The groups are shells around one centre, one inside the other: the same stretched ball of 7 dimensions in 9 sizes.
Known rows, each followed by its group:
[-10.2  11.9  -2.4  16.1  -3.2  -1.5  35.6 -26.2   0.2  13.3]	luru
[ 67.1 -12.6  61.7 -16.2 -41.1  63.9   2.7  -7.9   4.3 -50.0]	bobuz
[  4.0  30.4  11.5  11.0   0.6 -31.7 -15.3 -12.6  29.1 -32.6]	fugu
[ 11.5 -24.2  -6.2  33.5  -0.2  -3.8 -50.1  -8.3 -22.7 -65.2]	ganif
[  4.0  -8.1  -8.7  -4.9 -21.5   1.2 -17.4 -25.8   5.2 -69.5]	bobuz
[ 16.2   9.2  12.4  -0.6  -9.9 -35.7 -33.8   4.2  17.6 -51.8]	fugu
[ 22.6   7.4 -12.8 -16.5  -1.9 -14.5 -54.1  -5.0  19.9 -68.6]	muv
[ 26.0  -6.1  16.5  16.7   5.3   1.4 -45.0   7.3  -5.6 -43.0]	luru
[-20.1  -3.7  41.2  55.1  26.7  25.6 -25.4  -0.9 -17.4 -24.4]	pes
[-40.2  10.2 -35.0  14.1   5.3   2.9  19.7 -47.4   2.4 -17.4]	bobuz
[  9.5  22.6  -4.8  14.5  -9.6 -62.3 -19.7 -11.6  23.6 -39.7]	muv
[ 29.9 -29.0  16.2  20.7  -3.6  14.7 -62.4   6.2 -20.7 -74.9]	ganif
[ 55.1 -24.0  28.1   0.3 -42.4  39.8 -12.1 -21.7  -7.6 -72.4]	pes
[ 35.5   0.8  57.2   8.4 -16.3  33.4  -7.5  -2.4   6.5 -38.1]	luru
[ 62.3 -12.1  46.6   2.7 -42.2  30.0  28.9  -8.5  -7.8 -11.5]	big
[ 24.5   9.7  24.4 -24.3 -31.7  31.7  40.0 -24.4  17.3 -12.0]	tiko
[-28.1   6.6 -18.6   7.3   4.0 -41.0 -15.5  -9.0   6.7 -33.0]	muv
[ 12.1 -10.6   5.6  20.0  -3.6  37.8  -4.7 -25.4 -13.6 -31.6]	Rodo
[  6.8 -13.6   5.6   7.4   4.0  31.5  -8.4  -6.1 -16.6 -17.0]	tiko
[-11.8  18.3  -8.0   1.9  21.7  -7.7 -40.7  -7.3  17.8 -41.3]	fugu
[ 17.8  24.8  18.7  18.8  10.7 -31.8 -20.6   6.2  16.3  -8.5]	bobuz
[ 44.0 -21.5  46.5   4.3 -13.4  79.1 -17.0  -8.3 -14.0 -47.4]	fugu
[ 26.9 -13.5  23.5  13.2  -4.5  46.6  -7.2 -10.3 -15.1 -24.6]	luru
[ 51.1   4.9  29.8 -29.0 -17.2  19.9  -2.4   9.7  12.8 -12.6]	pes
[ 32.3 -15.3  27.9  -7.9 -19.5  47.8 -36.1 -13.3   2.5 -82.5]	muv
[-12.7  19.0 -14.5   0.2   0.9 -14.9 -17.5 -26.6  22.5 -48.4]	ganif
[-14.0  -1.0 -20.3  27.6  27.9  -9.5 -66.8  -9.2  -4.1 -62.6]	bobuz
[ 30.7 -22.9  15.9  10.0  -8.0  22.5 -34.1   1.6 -17.5 -48.7]	Rodo
[ -4.0   8.3  -5.6 -19.5  -5.6 -11.0  14.0  -3.7   9.4  -0.9]	big
[  2.2  26.5  -6.3  -1.8  -9.6 -16.6   8.7 -29.8  26.7 -25.0]	Rodo
[  4.0   9.5 -12.1 -30.7 -13.8  15.2  15.6 -23.3  16.8 -20.0]	tiko
[  3.2  10.9 -51.9 -14.2 -24.0 -47.7  17.9 -34.7  13.7 -19.8]	big
[ 15.1 -26.7  30.5  29.4   1.1  24.9 -30.9   7.5 -27.6 -39.2]	tiko
[-13.2  26.9 -27.6 -37.7   1.9  14.6  26.8 -29.8  27.1   3.3]	pes
[-10.4  40.0  -8.4  -5.6  10.7 -32.5   2.0 -14.1  34.4  -3.5]	ganif
[  0.9 -15.1   7.9   4.7  -7.5  16.9 -30.6 -11.3  -5.1 -65.4]	tiko
[-39.1  -9.5 -24.9  18.6  28.1   9.2 -34.0 -12.4 -15.5 -35.7]	muv
[-39.4  18.7 -24.4  19.6   5.0  -4.4  27.6 -46.0   8.0  -8.4]	muv
[ 11.6 -11.0  26.7  21.5 -14.6  38.1  23.5 -21.4 -15.4 -11.9]	luru
[ 50.1  17.1  42.4 -12.0 -14.6  31.0  16.5  -3.6  16.9   1.9]	bobuz
[ 39.3  21.1  25.4 -17.0 -24.4 -19.0  14.8  -0.9  25.8  -7.2]	ganif
[  2.5  22.6  22.2  -7.0  -3.0   8.9  -0.3 -13.9  25.6 -27.9]	ganif
[ -2.8 -24.1 -10.6   1.4   2.8  30.7 -30.6 -10.5 -18.6 -50.5]	bobuz
[ 54.6   1.4  16.1 -13.3 -30.5   2.9 -13.3 -10.1  13.4 -47.6]	ganif
[ 14.4 -14.1  28.8  33.2   1.1  -3.2 -53.4   5.9 -10.6 -66.1]	Rodo
[ 32.3 -21.8  35.2  21.6   5.0  40.1 -54.0   8.1 -18.1 -59.0]	Rodo
[ 30.0  -1.8  50.7  -2.4 -28.2  20.4  12.7  -2.2   6.2 -27.7]	fugu
[ 53.0  21.3  21.0 -12.7 -31.6 -44.7  -7.5   1.2  30.8 -32.1]	pes
[ 53.1  -1.5  55.2  25.2  -2.7  20.1 -61.0   8.8   4.7 -70.3]	muv
[-12.9  23.5 -14.2  -1.4  -6.4 -22.7   2.8 -30.4  25.2 -33.5]	tiko
[ 15.5 -19.8   1.7  14.9 -10.7  18.2 -33.1 -16.9 -13.0 -66.2]	luru
[ 24.8  -5.2  46.0   6.9 -32.5   7.6  27.7  -5.0  -1.2 -14.7]	pes
[ -2.7  20.2   1.1 -11.1  13.4   3.5  -4.4  -4.1  16.7  -3.4]	fugu
[-17.5  -0.4  27.1  46.1  14.2  41.0  12.3 -23.8 -16.4  -4.8]	big
[ -7.2  -0.5  14.8  12.9  -3.5  37.7  32.0 -24.7  -8.2   2.8]	Rodo
[ 10.1  21.8   1.8   4.9   0.4 -17.5  18.2  -9.7  11.9  15.2]	tiko
[ 37.7  21.0  23.5  19.6  -9.2  -5.7  12.4 -14.0  11.8   1.8]	pes
[ 11.2 -23.2   2.9  47.4 -10.2 -13.5 -33.1 -14.9 -24.5 -59.9]	big
[-17.2  15.2 -26.0  14.9   4.5 -23.5  24.5 -25.6   1.8  13.2]	Rodo
[ 23.4  44.3  12.9 -23.9 -15.1 -34.5   3.1 -12.1  51.1 -23.1]	big
[ -4.0   0.6 -16.5 -11.0 -20.4   6.0  27.0 -32.3   4.0 -19.3]	luru
[  8.8   2.1 -37.8   0.0   2.8 -12.4 -39.1 -22.7   5.4 -54.2]	big
[ -7.7  -5.3  32.0  12.6   5.7  51.7   3.3 -11.6  -8.2 -19.6]	fugu

New rows. What belongs after each?
[ 32.0  -9.8  50.7  36.5   0.0  36.9 -16.5   0.4 -15.9 -24.9]	Rodo
[ 35.9  -5.0  32.2  41.3   3.8  -2.6 -32.7   7.2 -13.3 -25.4]	muv
[-23.8  13.9  19.3  10.4  17.5   6.4 -20.4  -4.3  12.2 -31.7]	pes
[-10.4  14.8  -5.1 -22.1 -25.8  -5.0  50.0 -29.8  18.4  -1.3]	muv
[ 48.8   3.5  52.9   6.0 -20.1   5.8 -14.9   8.0   9.5 -35.4]	Rodo
[-19.6   5.5 -14.4   4.2  -1.0  20.5  22.3 -35.3   0.6 -11.6]	luru
[ 26.4  10.5  26.6 -13.6 -22.9  17.3   0.5 -16.8  21.3 -43.7]	Rodo
[ 50.7 -20.1  70.0  45.7   0.1  37.6 -45.7  17.1 -22.5 -45.2]	bobuz
[ 28.2  -6.1 -14.3 -12.1 -32.7  -9.4  26.1 -20.8  -2.4 -10.5]	big
[ 24.5  14.1 -25.3 -28.1 -12.3 -22.0  -1.8 -11.7  18.7 -15.6]	muv
[ 23.6  13.2  14.4 -27.1 -36.2  31.7  56.9 -34.3  18.8  -0.6]	fugu
[ 17.9 -41.9  24.8  28.1   1.3  57.6 -65.2  -3.6 -32.7 -89.9]	muv
[ 24.4 -40.8  61.5  33.5  -4.1  80.7 -30.7   2.7 -37.3 -56.3]	bobuz
[ -4.5  32.9 -21.6  16.3  -2.4 -67.4  11.1 -20.8  22.9   0.0]	muv
[  8.9   2.1  50.6  24.9  -9.1  35.6  16.8 -14.1  -1.9 -16.3]	fugu
[ 26.3  21.3   0.8 -24.6 -15.5   6.0  -3.7 -22.2  30.3 -37.6]	ganif
[ 25.2 -27.9  52.0  48.4   6.4  52.1 -45.8   2.8 -30.6 -55.8]	tiko
[-11.3  34.6 -23.6 -25.2  -5.1 -40.8  23.4 -17.5  33.6   4.9]	ganif
[ 24.4 -21.6  49.9  35.5 -21.4  31.2  -3.0 -10.0 -19.9 -43.5]	fugu
[ 50.3 -24.7  55.0  23.8 -29.8  67.2   1.3 -18.3 -19.3 -46.9]	muv
[ 40.5 -31.1  19.7  -8.2 -17.8  50.6 -37.7  -2.9 -15.9 -68.8]	muv
[  7.6  11.5 -18.0 -14.4  -1.1 -18.3 -22.6  -9.7  16.5 -36.1]	luru
[ 44.5  -7.1  28.7  20.2 -14.7  -0.3 -25.4   0.5  -4.8 -40.8]	Rodo
[ 71.8 -18.6  47.9  -3.1 -40.5  17.8 -24.4   4.6  -1.4 -63.4]	muv
[  5.9 -17.5  34.8  40.7   1.7  44.6  -1.7 -12.5 -26.0 -21.3]	Rodo
[-21.0  23.8 -23.2  29.8  13.5 -67.3 -20.4 -12.9  13.5 -21.4]	bobuz
[ 29.9  12.0  16.2 -24.5 -20.8  24.9   3.9 -18.9  22.5 -35.5]	Rodo
[ 48.0   0.9  72.6  -2.8  -7.2  54.3 -29.0  12.3  10.1 -45.6]	muv
[ 22.4  10.7  22.8 -13.4 -14.5  37.0   7.8 -21.3  16.9 -29.7]	Rodo
[ 35.1 -27.3  25.4  21.5 -28.6  40.4  -0.9 -21.6 -22.5 -47.6]	fugu
[ 34.9  -8.9   5.0 -11.8 -17.0  17.7 -26.8  -9.6   2.7 -55.9]	Rodo
[ 27.7   0.0  42.3  -8.6 -33.3  55.6  32.2 -28.5   8.4 -29.6]	muv
[ 14.3  -0.1  37.0   3.0 -19.1  19.6  14.4  -9.5   3.6 -22.7]	Rodo
[ -2.6  32.1   1.0 -26.5   3.1 -22.4 -18.5  -4.5  39.7 -33.4]	pes
[-23.3  17.1  -9.6  25.4  25.4 -16.9  -3.9 -10.0   0.9   6.6]	ganif
[  7.9  -4.7  21.1  35.1   2.0 -18.6 -41.3   1.5  -5.3 -52.4]	Rodo
[-31.2 -15.5   3.2  49.9   6.5   9.9  -5.0 -25.3 -24.9 -34.0]	muv
[ 29.4 -24.1  17.5  44.9   0.6  26.9 -28.4  -8.5 -31.5 -35.7]	big
[ 48.4  23.9  26.1 -27.1 -37.3   8.2  32.4 -21.0  32.5 -13.5]	fugu
[  1.8 -18.1  -5.2  27.6  13.0 -11.8 -65.3   4.1 -16.5 -65.1]	ganif
[-54.1  25.4 -21.9  37.0  39.2 -26.8  -7.0 -19.1   4.8   3.5]	pes
[ 64.0   9.9  80.1  -1.0 -19.4  33.1   7.5  15.9  12.0  -4.0]	pes
[ -1.5  13.6 -33.9  -7.8   3.4 -33.8 -23.1 -14.1  15.1 -32.5]	Rodo
[  6.6  31.9  11.8   3.3  -2.0 -11.0  17.2 -18.5  25.7  -0.3]	Rodo
[ 19.6  24.4 -18.9 -14.6 -16.9 -12.3   3.0 -34.7  29.2 -34.5]	muv
[-22.0  -0.5  -5.1  31.7  19.8 -13.5 -19.1  -5.1 -11.6 -15.7]	Rodo
[ -5.4  16.2  -4.5  15.9  -1.0  -0.4  33.7 -27.9   3.3  14.9]	Rodo
[  8.9  -6.6  14.4  47.7  18.2  -4.0 -44.2   1.3 -17.0 -34.4]	ganif
[ 47.3 -15.4  52.7  40.4  -1.9  28.4 -25.3   9.9 -21.9 -23.9]	muv
[ 36.2   3.4   3.2  -3.0 -17.7  26.0   9.1 -26.3   4.6 -21.6]	bobuz
[-19.6   4.1   3.2   1.4   3.3  10.3   7.9 -13.6   1.9 -13.8]	tiko
[ 35.6  21.2   9.2  -8.4 -24.0  21.1  37.6 -35.3  19.7  -1.5]	pes
[-28.3 -21.7 -38.6  48.9  12.2 -23.1 -43.7 -24.9 -28.1 -60.5]	pes
[-51.1  18.0 -51.3  35.5  23.2 -61.5  -5.5 -27.3   1.0  -7.2]	muv
[ 24.4 -25.1  20.3  40.9   5.3  31.5 -51.9  -5.4 -26.4 -61.7]	ganif
